There are 3 nested groupings, the coarsest first. Each group lies inside one group of the grouping before and may be the whole of it. The rows also spread widely along 11 directions, which tell nothing about the answers.
In the rows, zero is written as 100.
Known rows, each followed by its group in each grouping:
103	112	98	101	153	92	87	83	113	84	93	105	133	125	109	98	109	115	75	105	81	119	105 => rir j139 j64
109	110	106	112	99	95	108	97	115	89	107	115	110	98	98	99	98	114	100	90	85	101	94 => zotog j517 j155
113	105	68	62	146	100	110	95	98	117	110	96	88	116	87	116	73	92	70	119	97	87	92 => rir j501 j95
111	95	98	92	102	79	99	97	96	91	109	73	108	91	95	88	104	99	73	88	90	101	108 => vupi j668 j553
115	122	79	88	134	58	88	92	89	81	93	104	107	84	74	79	76	99	99	92	94	66	103 => vupi j529 j857
86	95	80	90	97	138	83	121	102	109	85	102	112	121	118	111	100	104	70	114	108	140	91 => zotog j517 j843
102	111	94	98	90	96	96	99	90	93	93	112	87	90	96	81	85	98	124	86	98	86	93 => vupi j668 j358
110	108	107	91	129	107	107	108	127	80	115	98	135	100	95	112	98	120	70	106	95	105	95 => Dupo j89 j751
78	93	66	109	79	89	95	91	86	151	87	129	79	94	94	98	90	82	144	110	98	97	73 => vupi j42 j614
110	97	102	102	82	113	109	112	99	102	106	103	96	90	93	109	93	93	110	97	102	84	91 => zotog j588 j296
88	83	111	100	83	120	98	97	93	108	99	79	92	113	112	108	107	89	114	100	105	97	111 => rir j501 j279
92	82	82	99	95	84	87	117	92	116	98	104	111	77	89	85	98	95	94	96	100	101	80 => vupi j406 j715
106	93	82	58	103	117	101	123	90	94	108	78	91	99	91	99	80	99	68	95	111	93	101 => rir j139 j140
96	107	84	102	113	91	96	93	94	96	92	104	91	104	120	71	77	117	109	97	111	97	102 => vupi j529 j718
84	103	81	84	124	84	98	89	103	99	104	96	110	122	96	90	94	126	73	99	91	106	108 => rir j724 j723
89	90	85	108	75	64	114	83	103	116	124	64	107	99	98	89	100	138	83	98	110	97	125 => zotog j439 j380
83	106	91	83	101	115	111	98	103	109	99	108	72	115	105	101	71	107	119	104	104	85	88 => Dupo j20 j897
82	60	76	107	107	106	106	113	94	135	105	113	81	82	118	76	77	101	124	105	126	85	70 => rir j501 j701
109	107	87	75	108	91	107	106	100	100	110	87	97	82	75	110	73	98	102	107	111	56	100 => Dupo j20 j26
116	99	111	101	105	128	110	113	104	91	102	117	88	91	110	98	82	92	125	94	109	80	85 => rir j724 j277
97	105	84	101	117	81	81	104	108	106	95	115	135	91	77	105	107	98	93	106	91	103	87 => Dupo j89 j141
87	127	115	105	83	99	100	65	104	89	94	86	99	139	117	100	112	120	107	91	81	120	126 => vupi j668 j161
95	76	81	96	106	79	89	105	84	118	96	110	88	85	86	77	98	79	108	85	93	90	81 => rir j139 j140
79	78	90	65	131	109	117	106	100	107	112	96	79	115	93	92	71	105	76	97	90	77	84 => zotog j588 j296
124	86	136	114	87	99	109	99	107	71	115	60	110	97	121	89	120	101	77	79	91	112	120 => vupi j529 j718
112	116	100	76	74	117	88	121	92	79	98	77	119	81	80	117	93	96	97	103	114	79	112 => vupi j668 j161
97	109	72	70	100	127	76	113	77	117	77	89	91	100	98	118	76	74	110	122	124	84	101 => vupi j42 j614
95	103	107	85	108	107	118	89	112	97	112	97	87	122	96	110	91	108	86	94	77	94	100 => zotog j517 j155
147	108	124	130	91	92	101	102	111	66	109	82	114	84	124	75	113	107	90	73	109	119	113 => Dupo j89 j141
110	93	109	118	77	109	108	94	99	115	102	111	87	101	103	109	111	79	129	93	89	103	89 => rir j501 j279
68	85	81	89	130	95	95	95	101	121	98	122	106	110	86	101	92	102	106	108	85	89	79 => rir j501 j279
98	88	95	120	108	98	88	90	97	121	90	111	105	100	106	106	112	80	129	112	101	92	92 => rir j724 j723
97	120	91	105	105	88	82	87	99	98	87	99	129	106	96	112	104	106	109	116	97	97	113 => vupi j529 j718
122	129	105	72	61	122	109	103	92	78	105	64	81	111	93	121	79	103	92	93	112	80	134 => zotog j517 j155
96	89	103	131	86	112	100	91	107	123	101	104	112	103	119	114	114	98	129	116	109	109	96 => rir j501 j279
117	106	96	109	88	102	124	82	110	121	115	102	79	101	100	119	85	94	121	112	101	81	97 => zotog j517 j843
112	111	104	110	90	114	121	92	120	99	116	100	110	117	118	111	106	128	89	104	96	127	102 => rir j139 j64

New rows, each followed by its group in each grouping:
106	70	98	95	120	73	118	100	112	117	128	90	99	73	77	96	91	90	94	99	96	66	81 => Dupo j89 j141
93	80	67	81	97	85	115	114	100	133	117	121	94	72	59	108	81	95	107	108	94	68	65 => rir j139 j64
102	91	95	77	77	107	83	122	78	94	93	78	98	81	79	99	98	73	94	90	102	83	101 => vupi j668 j358
100	105	98	102	78	100	114	89	105	106	112	85	93	103	111	98	94	117	103	102	106	103	105 => vupi j668 j161
132	122	103	75	83	107	126	109	105	93	114	121	72	91	57	128	78	78	107	86	70	67	80 => zotog j517 j155
85	83	93	86	92	119	111	100	105	119	117	74	99	104	108	116	91	113	100	121	121	87	107 => rir j139 j140
116	128	103	99	114	84	91	92	101	79	89	117	115	105	78	107	106	89	99	91	66	100	96 => vupi j529 j857
114	129	89	76	96	133	102	116	115	96	105	108	130	107	76	153	96	106	86	129	100	97	96 => rir j724 j723
89	104	88	83	99	119	102	104	100	98	100	98	92	121	114	94	87	121	89	98	109	110	103 => rir j724 j723
116	126	100	87	101	99	112	95	106	86	106	104	97	109	85	113	91	101	92	98	80	96	98 => vupi j529 j857
102	91	121	102	102	96	85	102	105	82	100	73	125	96	98	99	117	95	90	89	99	96	115 => Dupo j89 j141
128	126	97	109	105	106	92	106	98	80	86	123	102	92	106	93	90	91	115	94	99	102	89 => vupi j529 j857
85	71	93	97	124	109	101	96	100	119	102	95	94	105	113	97	95	94	106	111	106	89	89 => rir j139 j64
107	95	104	114	90	104	84	112	105	90	98	92	134	84	107	97	118	102	90	100	103	118	97 => vupi j668 j161
102	109	93	104	110	94	92	91	103	107	94	121	112	107	89	110	110	92	110	102	80	106	90 => rir j139 j140
101	112	72	91	121	95	66	111	86	96	76	121	119	93	90	89	93	92	106	100	105	98	93 => rir j139 j140
100	105	88	81	99	90	125	81	112	116	128	67	103	107	94	122	88	121	79	122	101	88	113 => vupi j668 j553
105	116	122	100	134	116	107	76	118	85	100	93	100	130	121	110	95	105	106	106	93	99	110 => Dupo j89 j751
102	98	89	100	103	91	83	93	93	101	93	77	111	106	110	92	111	96	80	101	100	120	109 => vupi j668 j161
120	103	112	105	96	98	100	108	103	82	104	114	106	86	91	92	105	94	109	77	85	95	90 => rir j139 j140
102	110	104	108	86	124	113	84	98	112	94	106	65	118	123	109	88	87	138	109	103	96	95 => vupi j529 j857
76	67	92	118	87	104	96	108	101	117	104	106	105	95	123	74	109	117	105	93	109	124	86 => rir j139 j140
95	102	84	88	90	114	98	119	98	100	103	93	116	89	92	108	80	117	97	112	123	80	102 => zotog j588 j296
101	94	88	81	113	103	98	101	102	109	105	88	115	118	86	121	110	92	64	107	82	117	99 => rir j501 j279
128	94	93	112	88	71	99	110	101	97	110	87	111	74	92	89	105	95	83	88	101	105	95 => Dupo j20 j897
77	75	78	99	90	88	86	114	87	125	93	108	107	77	79	97	99	83	114	108	102	83	78 => vupi j529 j857
112	102	82	101	91	89	107	98	104	106	117	78	117	100	101	105	98	121	77	108	113	111	114 => rir j501 j279
99	109	89	95	79	108	100	103	96	112	97	124	92	98	84	112	96	91	127	98	91	93	86 => rir j139 j140
114	119	106	88	110	92	107	91	105	84	105	96	104	109	94	99	95	104	81	86	75	105	103 => vupi j42 j614
91	88	106	102	100	114	84	107	100	97	90	89	106	103	114	91	105	96	103	95	110	108	102 => Dupo j89 j141
112	100	104	112	130	94	92	102	113	84	99	94	124	97	117	89	104	109	81	98	102	111	98 => Dupo j20 j26
104	107	96	81	141	118	99	103	112	94	97	99	102	118	107	113	86	95	81	114	96	101	88 => Dupo j20 j897
100	112	98	94	97	124	110	84	103	114	98	98	79	118	117	116	87	94	122	117	105	95	97 => vupi j668 j161
86	62	112	93	122	114	88	120	103	91	103	75	112	87	113	81	98	97	87	94	117	88	96 => Dupo j89 j141
95	118	101	96	70	124	104	90	103	109	100	88	105	130	104	134	109	107	104	112	97	118	117 => rir j501 j279
110	111	110	86	91	148	118	129	120	87	110	129	91	93	99	112	76	107	113	96	104	93	69 => Dupo j89 j141
128	136	104	103	66	126	114	115	119	86	110	115	123	82	91	132	94	115	112	110	102	101	91 => vupi j668 j553
97	112	91	85	78	94	111	102	111	112	115	98	122	97	68	131	102	110	86	109	80	100	94 => vupi j42 j614
77	109	84	83	114	104	121	100	125	104	118	112	107	112	99	104	71	147	88	113	102	98	85 => Dupo j20 j897
97	119	110	99	92	97	109	79	119	99	109	81	117	136	101	127	118	118	75	107	75	129	115 => Dupo j20 j897
109	119	104	121	90	78	107	80	101	99	100	117	89	98	108	78	91	112	129	84	91	98	96 => vupi j406 j715
111	93	82	86	83	112	112	106	97	118	113	71	89	95	109	111	88	98	85	115	118	103	100 => vupi j668 j553
100	122	86	79	113	118	92	99	96	94	87	103	102	131	106	108	90	107	86	101	96	117	105 => rir j501 j701
105	101	83	89	103	115	90	115	90	104	88	117	92	99	96	99	92	85	107	98	103	97	85 => rir j724 j723
113	113	111	130	101	86	109	70	118	104	108	86	110	111	122	109	108	113	114	112	102	107	112 => Dupo j20 j897
90	109	109	91	111	138	105	92	113	92	96	99	97	152	131	110	109	116	78	101	87	140	105 => rir j724 j723
100	70	104	94	117	111	104	99	101	114	107	84	94	103	105	108	106	80	95	107	96	91	92 => rir j139 j64
128	132	86	98	89	90	88	105	100	82	96	94	129	101	96	100	106	111	64	91	90	136	111 => vupi j42 j614
120	90	112	93	86	111	97	111	92	88	108	59	108	79	99	110	93	88	107	103	130	60	124 => rir j724 j277
86	92	77	84	90	90	100	102	89	122	97	109	86	101	79	103	94	87	101	101	82	97	83 => vupi j529 j718
121	112	113	105	95	115	114	98	111	86	105	108	91	101	106	105	89	99	108	91	94	92	97 => zotog j517 j843
85	97	107	103	107	89	101	85	104	101	100	95	94	106	105	92	91	107	120	97	98	81	101 => Dupo j20 j897
116	100	94	105	142	87	92	96	109	100	97	110	115	98	100	96	102	86	88	103	91	108	86 => Dupo j89 j751
111	107	86	66	120	99	93	133	104	75	106	100	136	72	65	108	81	107	68	104	98	74	90 => vupi j529 j718
113	93	90	94	105	119	100	131	112	100	106	114	111	82	97	101	90	97	89	102	110	107	71 => Dupo j89 j141
100	109	102	116	99	107	90	85	101	96	92	79	122	127	125	107	114	114	88	109	105	124	124 => zotog j588 j296
92	104	82	114	88	87	107	84	106	121	105	108	100	99	102	101	87	117	121	111	109	90	100 => zotog j517 j843
104	81	108	93	100	107	100	102	99	96	111	61	111	95	105	108	102	100	91	109	119	77	120 => rir j724 j723
95	100	86	110	96	120	88	107	102	119	90	127	111	97	105	112	102	93	130	116	106	106	80 => rir j139 j140
104	137	84	84	70	122	95	97	94	117	83	120	81	116	78	137	88	79	137	112	98	94	94 => Dupo j89 j141
114	129	115	91	84	123	112	99	121	91	109	102	112	116	87	138	104	103	100	105	85	106	100 => Dupo j89 j141
92	119	80	78	87	100	83	102	95	106	88	94	114	118	79	121	104	97	84	107	94	117	108 => Dupo j89 j751
82	106	125	94	114	135	76	113	108	63	86	90	148	110	113	110	106	120	102	104	111	92	120 => rir j724 j277
104	110	86	99	111	87	74	105	93	93	86	110	131	88	78	103	104	95	107	103	100	84	102 => rir j724 j723
101	98	105	98	61	109	97	111	95	106	101	90	107	87	90	113	107	90	107	96	96	100	99 => vupi j42 j614
83	84	104	93	113	105	109	92	106	106	110	76	102	108	110	104	93	109	93	114	105	87	104 => vupi j529 j857
88	93	112	123	115	93	95	80	108	104	91	106	98	121	124	88	113	99	111	93	83	121	93 => Dupo j20 j897
103	99	98	106	99	98	111	90	104	102	104	109	88	116	114	85	102	111	98	86	86	120	94 => rir j139 j64
121	102	91	85	115	132	126	103	112	110	118	94	85	113	116	119	77	103	86	118	113	102	92 => rir j501 j279
115	95	106	104	115	98	107	102	117	104	114	98	114	83	90	113	98	92	103	108	102	82	89 => Dupo j89 j141
96	104	87	97	88	72	86	86	82	119	87	99	95	100	78	101	106	74	111	92	78	96	100 => vupi j42 j614
89	117	121	84	106	115	104	100	118	80	103	102	116	110	84	125	94	110	108	103	84	78	99 => Dupo j20 j897
85	86	105	104	72	95	97	95	90	102	102	77	90	90	112	79	97	106	120	89	113	86	110 => vupi j668 j161
90	96	90	114	124	81	70	92	101	92	90	90	145	104	113	83	117	120	84	102	105	120	115 => rir j139 j140
117	120	83	108	89	73	92	101	102	97	101	94	124	81	85	101	98	112	99	103	111	94	107 => Dupo j20 j26
80	77	83	98	103	111	94	108	84	122	90	121	76	101	111	78	86	90	125	93	107	96	78 => rir j501 j95
107	112	95	96	101	87	93	94	92	90	95	110	97	97	92	86	93	100	116	83	94	88	102 => rir j139 j140
131	134	110	110	93	106	105	88	108	80	98	104	103	100	102	112	90	103	116	98	101	87	113 => zotog j517 j843
89	115	99	85	87	117	98	96	101	103	94	98	105	111	92	124	98	98	111	110	91	95	101 => vupi j668 j553
119	99	83	90	124	94	90	103	87	100	93	98	92	94	98	90	84	81	100	97	110	83	99 => rir j724 j277
120	114	80	119	63	89	107	88	95	134	101	107	81	103	109	104	103	92	113	105	99	129	90 => vupi j406 j715
126	139	78	96	77	93	91	106	98	90	94	102	108	101	91	99	94	111	90	92	108	122	109 => Dupo j89 j141
91	69	103	130	83	80	130	83	109	131	122	110	73	96	113	81	105	102	118	90	82	107	74 => vupi j529 j857
96	92	78	90	94	99	80	101	91	117	94	61	110	108	108	106	104	95	79	116	126	114	119 => Dupo j89 j141
70	90	106	94	83	128	82	88	81	112	74	90	76	140	122	100	113	83	122	94	94	116	112 => rir j139 j64
100	94	104	108	106	110	86	105	96	99	87	104	108	95	114	91	102	88	109	96	97	107	90 => vupi j42 j614
94	114	69	96	141	73	87	90	112	110	98	130	138	111	79	105	106	116	77	111	73	121	84 => rir j139 j140
95	92	108	104	109	116	94	87	98	103	97	82	96	112	127	99	98	99	121	109	117	89	114 => rir j139 j140
90	107	89	97	101	88	105	82	105	119	105	94	112	104	87	124	95	105	112	126	96	81	104 => vupi j529 j718
107	114	103	82	108	116	85	115	100	75	88	91	108	108	102	101	93	97	85	94	100	103	102 => Dupo j20 j897
109	97	101	115	103	104	99	104	113	105	102	110	113	97	108	101	108	98	99	102	99	120	86 => Dupo j89 j751
121	112	124	90	80	114	91	115	90	64	94	82	111	91	92	103	103	92	105	77	100	82	119 => rir j501 j701
106	86	93	93	122	85	76	103	86	97	88	99	107	95	88	87	113	71	89	84	82	101	94 => rir j139 j140
128	128	70	102	110	57	98	96	101	102	103	142	116	77	57	97	94	98	109	91	76	89	79 => rir j139 j140
100	99	118	101	102	106	114	78	110	103	111	75	98	120	117	110	104	105	93	102	88	106	112 => vupi j42 j614
83	106	99	100	93	105	85	95	97	103	85	92	105	112	105	105	102	101	114	104	106	99	109 => Dupo j20 j26
93	73	102	101	68	95	105	101	92	113	115	70	94	85	99	95	103	100	110	95	115	83	111 => rir j139 j140
121	104	115	117	84	88	105	84	102	89	109	76	104	105	114	92	120	101	85	86	87	122	115 => vupi j668 j358
118	103	99	126	101	98	78	91	94	96	83	89	111	107	134	83	123	88	92	95	101	141	106 => vupi j668 j161
95	85	97	79	85	123	102	135	101	97	102	120	91	90	79	102	92	88	85	82	82	99	70 => zotog j517 j155
105	108	97	97	114	113	106	108	114	95	101	117	97	105	108	98	86	106	98	99	95	107	78 => Dupo j20 j897
92	82	96	106	89	105	102	92	104	121	105	82	96	117	114	110	112	98	84	106	96	120	104 => zotog j517 j155
130	113	90	91	132	116	105	105	109	89	101	111	102	110	109	102	90	99	79	102	95	115	88 => rir j139 j64
103	103	115	113	66	117	102	102	103	94	103	78	103	109	131	94	108	117	96	93	110	128	111 => vupi j406 j715
101	108	91	105	102	102	89	105	105	107	91	123	109	95	92	104	98	93	118	102	98	101	83 => Dupo j89 j141
86	77	91	80	115	120	99	112	100	108	106	81	105	112	108	104	94	103	74	108	108	106	98 => rir j501 j279
102	78	87	116	123	111	104	95	113	122	110	87	116	102	133	103	101	112	95	129	126	110	97 => rir j139 j64
95	93	104	98	97	94	101	105	107	88	113	95	121	93	96	89	104	122	89	88	94	101	102 => rir j139 j140
111	96	111	129	108	78	115	85	122	95	116	101	108	105	122	80	110	122	87	87	86	127	92 => Dupo j20 j897
97	98	97	105	105	117	88	93	102	109	92	87	117	120	117	119	116	97	97	120	107	114	111 => rir j724 j723
88	104	94	112	94	83	86	82	87	106	83	103	94	110	103	89	106	90	122	95	90	102	104 => vupi j529 j857
96	105	80	101	101	76	84	108	101	86	97	101	126	97	95	76	98	128	68	84	96	118	106 => zotog j517 j155
102	118	113	83	99	123	95	104	104	83	89	98	97	120	98	118	99	90	99	95	85	102	99 => Dupo j20 j897
109	119	64	83	118	119	100	119	100	109	93	144	97	93	86	109	66	97	113	112	107	91	67 => rir j501 j279
92	112	82	106	107	79	83	86	98	109	90	120	122	105	85	102	110	104	110	102	84	106	97 => rir j139 j140
87	103	105	111	93	115	93	95	107	104	91	95	107	117	122	106	108	108	109	107	105	117	103 => Dupo j20 j26
133	99	92	99	107	117	125	112	120	112	121	108	87	93	108	108	87	94	86	106	106	113	73 => Dupo j89 j141
96	102	89	92	108	93	79	100	87	98	85	103	111	109	87	100	107	86	96	92	87	105	102 => rir j501 j279
